The rows come from 6 hidden closed curves, with some noise, and rows from the same curve form a group. Each curve winds through 4 dimensions. The rows are also pushed far along 2 directions, which tell nothing about the answers.
In the rows, 128 means zero.
Known rows, each followed by its group:
[107 124 131 129 122 128 149 122 115 117 123 115 124]
z_270
[ 98 159 126 140 130 122 128 139 131  91 123 110 153]
z_212
[127  85 127 120 129 126 138 117 137 156 125 149  86]
z_824
[ 97  54 125 104 149 138 149 115 145 156 117 112  59]
z_270
[143 144 133 151 143 135 120 134 105 110 133 125 160]
z_183
[129 117 112 113 125 137 144 130 127 136 143 110 108]
z_395
[ 84 159 137 151 146 114 109 142 143  82 107 126 162]
z_824
[120 120 119 127 124 117 124 109 139 144 127 140 114]
z_183
[167 146 121 122 109 130 115 131 119 134 158 154 156]
z_824
[131 130 137 128 145 144 117 137 112 106 139 115 162]
z_270
[136 111 117 130 147 133 130 127 138 150 127 114  97]
z_395
[108 123 119 134 119 116 135 111 125 123 134 149 128]
z_824
[141 131 128 120 108 132 140 109 103 135 140 125 137]
z_183
[134 147 130 136 142 127 111 150 142 119 123 126 139]
z_212
[131 180 134 145 113 125 130 137 101  89 134 122 180]
z_212
[ 32 138 133 156 175 117 120 143 160  66  87  85 134]
z_692
[147 145 111 119 109 124 130 141 136 134 149 144 127]
z_183
[ 79 105 132 131 171 135 128 144 145 101 109  93 115]
z_183
[ 55 136 144 152 158 123 135 143 131  67  95  94 144]
z_395
[178 133 107 117  87 125 131  95 107 173 165 161 130]
z_692
[119 137 150 138 150 140 118 154 116  83 125 120 169]
z_270
[129 108 122 117 115 132 154 112 111 141 136 122 108]
z_270
[142 135 138 125 132 139 130 146 117 115 132 115 142]
z_183
[ 63 108 119 122 144 124 142 130 150 106 115 102 103]
z_212
[127 127 112 113 111 127 142 131 130 133 144 127 116]
z_824
[112  91 129  97 126 135 143 141 145 132 129 126  94]
z_395
[120 126 130 118 114 121 132 119 136 139 120 130 116]
z_212
[107  86 118 104 145 139 138 125 149 149 125 100  82]
z_212
[189 158 136 135  93 123 129 136 105 138 143 173 152]
z_395
[ 94 158 143 147 153 133 124 148 121  77 108  85 163]
z_395
[163 133 118 122 118 127 122 142 136 144 146 151 122]
z_183
[110 157 135 158 141 126 124 133 111  91 119 115 163]
z_692
[ 64 110 123 126 141 115 148 136 159 113  98 109  83]
z_824
[115 118 123 136 139 123 120 110 137 138 124 134 120]
z_692
[127  98 113  95  96 124 153 130 138 145 148 153  90]
z_395
[162 170 126 131  93 124 119 112 105 132 146 144 171]
z_692
[167 136 128 124 118 129 122 139 132 148 134 144 125]
z_395
[ 92 125 108 125 135 121 130 133 155 119 130 121 109]
z_183
[143  88 114 104 109 135 159 103 114 168 147 129  84]
z_270
[132  97 111 120 131 123 129 120 152 163 133 149  84]
z_692
[134 137 152 135 140 140 128 150 113 106 111 109 148]
z_824
[ 99 136 156 157 171 133 120 155 129  84  93 100 148]
z_692
[108  62 116 101 135 137 155 107 136 162 130 113  61]
z_270
[152  89 104  94  82 127 164 102 117 176 161 161  79]
z_212
[125 106 118 125 130 126 141 140 132 127 142 147 107]
z_212
[116 183 147 156 117 119 132 147 111  82 107 119 170]
z_824
[111 151 139 145 136 123 114 113 124 116 108 110 153]
z_270
[137 156 167 149 148 138 105 136 107  98 102 110 182]
z_692

New rows, each followed by its group:
[159 177 130 146  95 115 125 139 109 110 141 166 169]
z_212
[ 97  95 116 100 121 126 142 115 151 146 127 115  84]
z_183
[ 91 120 110 124 128 112 132 133 161 124 126 140 101]
z_212
[102  96 122 120 154 137 135 136 141 124 126 105 101]
z_183
[183 102 120  99 103 143 148 129 114 170 154 140  96]
z_824
[129 105 119 120 149 133 124 136 154 151 122 116  91]
z_395
[102 102 147 137 150 132 138 137 126 111 105 121 115]
z_395
[141 124 137 110 111 135 138 144 121 122 134 135 130]
z_395
[148 140 114 115 103 131 138 130 116 131 155 133 134]
z_824
[ 99 145 124 139 140 117 123 147 151 105 114 123 126]
z_692
[134 113 124 117 135 128 123 140 153 147 124 135 100]
z_395
[ 83 147 123 140 136 112 122 143 154  98 113 128 132]
z_212
[157 141 136 132 132 136 105 124 118 133 135 135 159]
z_270
[127  91 104 105 111 131 162 116 125 153 153 131  81]
z_395
[180 136 122 128 111 141 136 129  94 139 160 139 145]
z_183
[153 103 118 114  93 125 166 114 112 165 141 149  82]
z_824
[157 130 135 131 131 137 134 146 117 129 129 129 128]
z_692
[125 125 153 126 137 138 132 148 116 104 115 116 142]
z_395
[ 78 115 137 132 136 122 141 126 132 102 106 118 120]
z_212
[151 137 124 115 116 137 128 125 122 144 137 113 130]
z_212
[ 97 106 121 110 129 123 131 119 157 143 115 115  91]
z_212
[110 100 122 118 124 131 152 112 121 137 128 114  99]
z_270
[ 84 103 126 141 174 133 124 134 143 109 113 103 115]
z_183
[ 98 148 142 154 138 115 126 149 129  83 111 143 153]
z_212
[153 135 122 123 102 121 126 111 124 154 139 153 127]
z_183
[166 114  93  92  98 133 145 124 133 174 169 135  88]
z_395
[140 148 117 135 101 114 129 119 119 129 144 160 144]
z_824
[154 131 123 120 122 133 114 130 124 133 153 146 148]
z_824
[159 136  99 114  86 115 139 123 132 156 161 170 110]
z_212
[113 136 151 152 146 133 121 114 104 105 108 109 160]
z_183
[119  79 112 118 145 133 144 121 139 153 133 126  75]
z_692
[ 96 157 129 140 141 127 111 126 127  90 126 105 172]
z_270
[119  98 137 121 145 137 133 132 130 132 118 117 109]
z_212
[150 150 119 127 111 123 117 131 127 127 150 151 151]
z_824
[100 117 133 126 121 123 145 121 123 116 119 129 121]
z_212
[ 74  98 118 128 144 124 135 114 138 112 126 121 114]
z_824
[154 147 123 137 110 123 119 106 110 141 143 146 151]
z_692
[126 165 140 148 119 118 122 117 113 115 112 124 159]
z_270
[155 114 113  98  91 125 140 112 135 170 147 149  98]
z_183
[142 141 141 139 137 136 109 136 113 109 134 135 173]
z_824
[130  91 108 114 119 123 149 133 138 146 148 160  85]
z_212
[148 150 164 150 130 136 131 143  88  95 115 128 172]
z_395
[122 113 146 132 140 138 137 123 110 123 116 111 127]
z_270
[118 157 152 144 115 120 129 127 109 101 108 132 163]
z_212
[163 125 146 132 118 136 142 133  95 128 132 141 140]
z_395
[111 137 126 139 121 114 130 140 138 109 125 153 131]
z_212
[114 117 142 137 137 118 131 137 141 127 101 137 107]
z_824
[111 127 135 149 152 130 129 131 120 108 116 116 135]
z_692
[ 76  78 118 116 169 135 136 137 158 124 118  95  82]
z_183
[147 155 128 144 133 132 122 153 115 103 139 130 160]
z_212
[122 116 144 138 143 134 125 111 112 125 115 116 137]
z_183
[157 144 138 135 104 121 135 126 112 134 126 151 135]
z_270
[ 90 140 128 132 132 120 137 143 142 102 112 110 124]
z_824
[ 94 128 111 120 133 123 120 122 147 119 136 120 129]
z_270
[ 63  97 105 108 156 126 129 140 182 124 114  93  75]
z_395
[155 106 114 107 123 133 118 123 140 162 153 152 112]
z_270
[128 166 149 137 131 135 123 154 114  91 115 105 168]
z_692
[178 158 125 112  87 128 121 123 116 149 150 146 150]
z_692
[100 139 147 145 137 131 137 126 108  97 107 100 147]
z_270
[146 165 153 148 143 132  94 138 114 100 120 128 192]
z_270
[ 49 100 106 127 161 116 128 127 174 113 113 104  89]
z_183
[198 140 128 123  99 130 125 132 113 160 151 167 134]
z_212
[ 75 105 114 114 146 129 134 133 153 114 126 103 104]
z_824
[130  99 131 113 135 139 130 110 121 147 131 115 115]
z_692
[120 125 100 124 118 120 134 116 137 139 146 136 113]
z_183
[ 67 143 132 155 160 121 123 137 139  81 102  99 143]
z_692
[134 104 123 111 132 137 140 144 142 141 130 120  95]
z_692
[109  93  96 100 130 132 132 105 145 152 155 118  97]
z_270
[103  81 116 100 148 140 138 124 153 152 124  99  78]
z_212
[ 81 114 128 114 133 124 133 126 150 119 110 106 108]
z_183
[158 160 122 124  94 124 121 110 111 138 148 142 158]
z_692
[124 147 140 156 160 132 116 140 125 109 106 101 144]
z_395
[151 175 118 142 105 117 125 135 121 123 141 142 152]
z_395
[ 83 150 122 145 147 118 120 139 144  91 117 111 143]
z_183
[ 74 143 157 155 157 130 130 132 115  74  89  86 158]
z_270
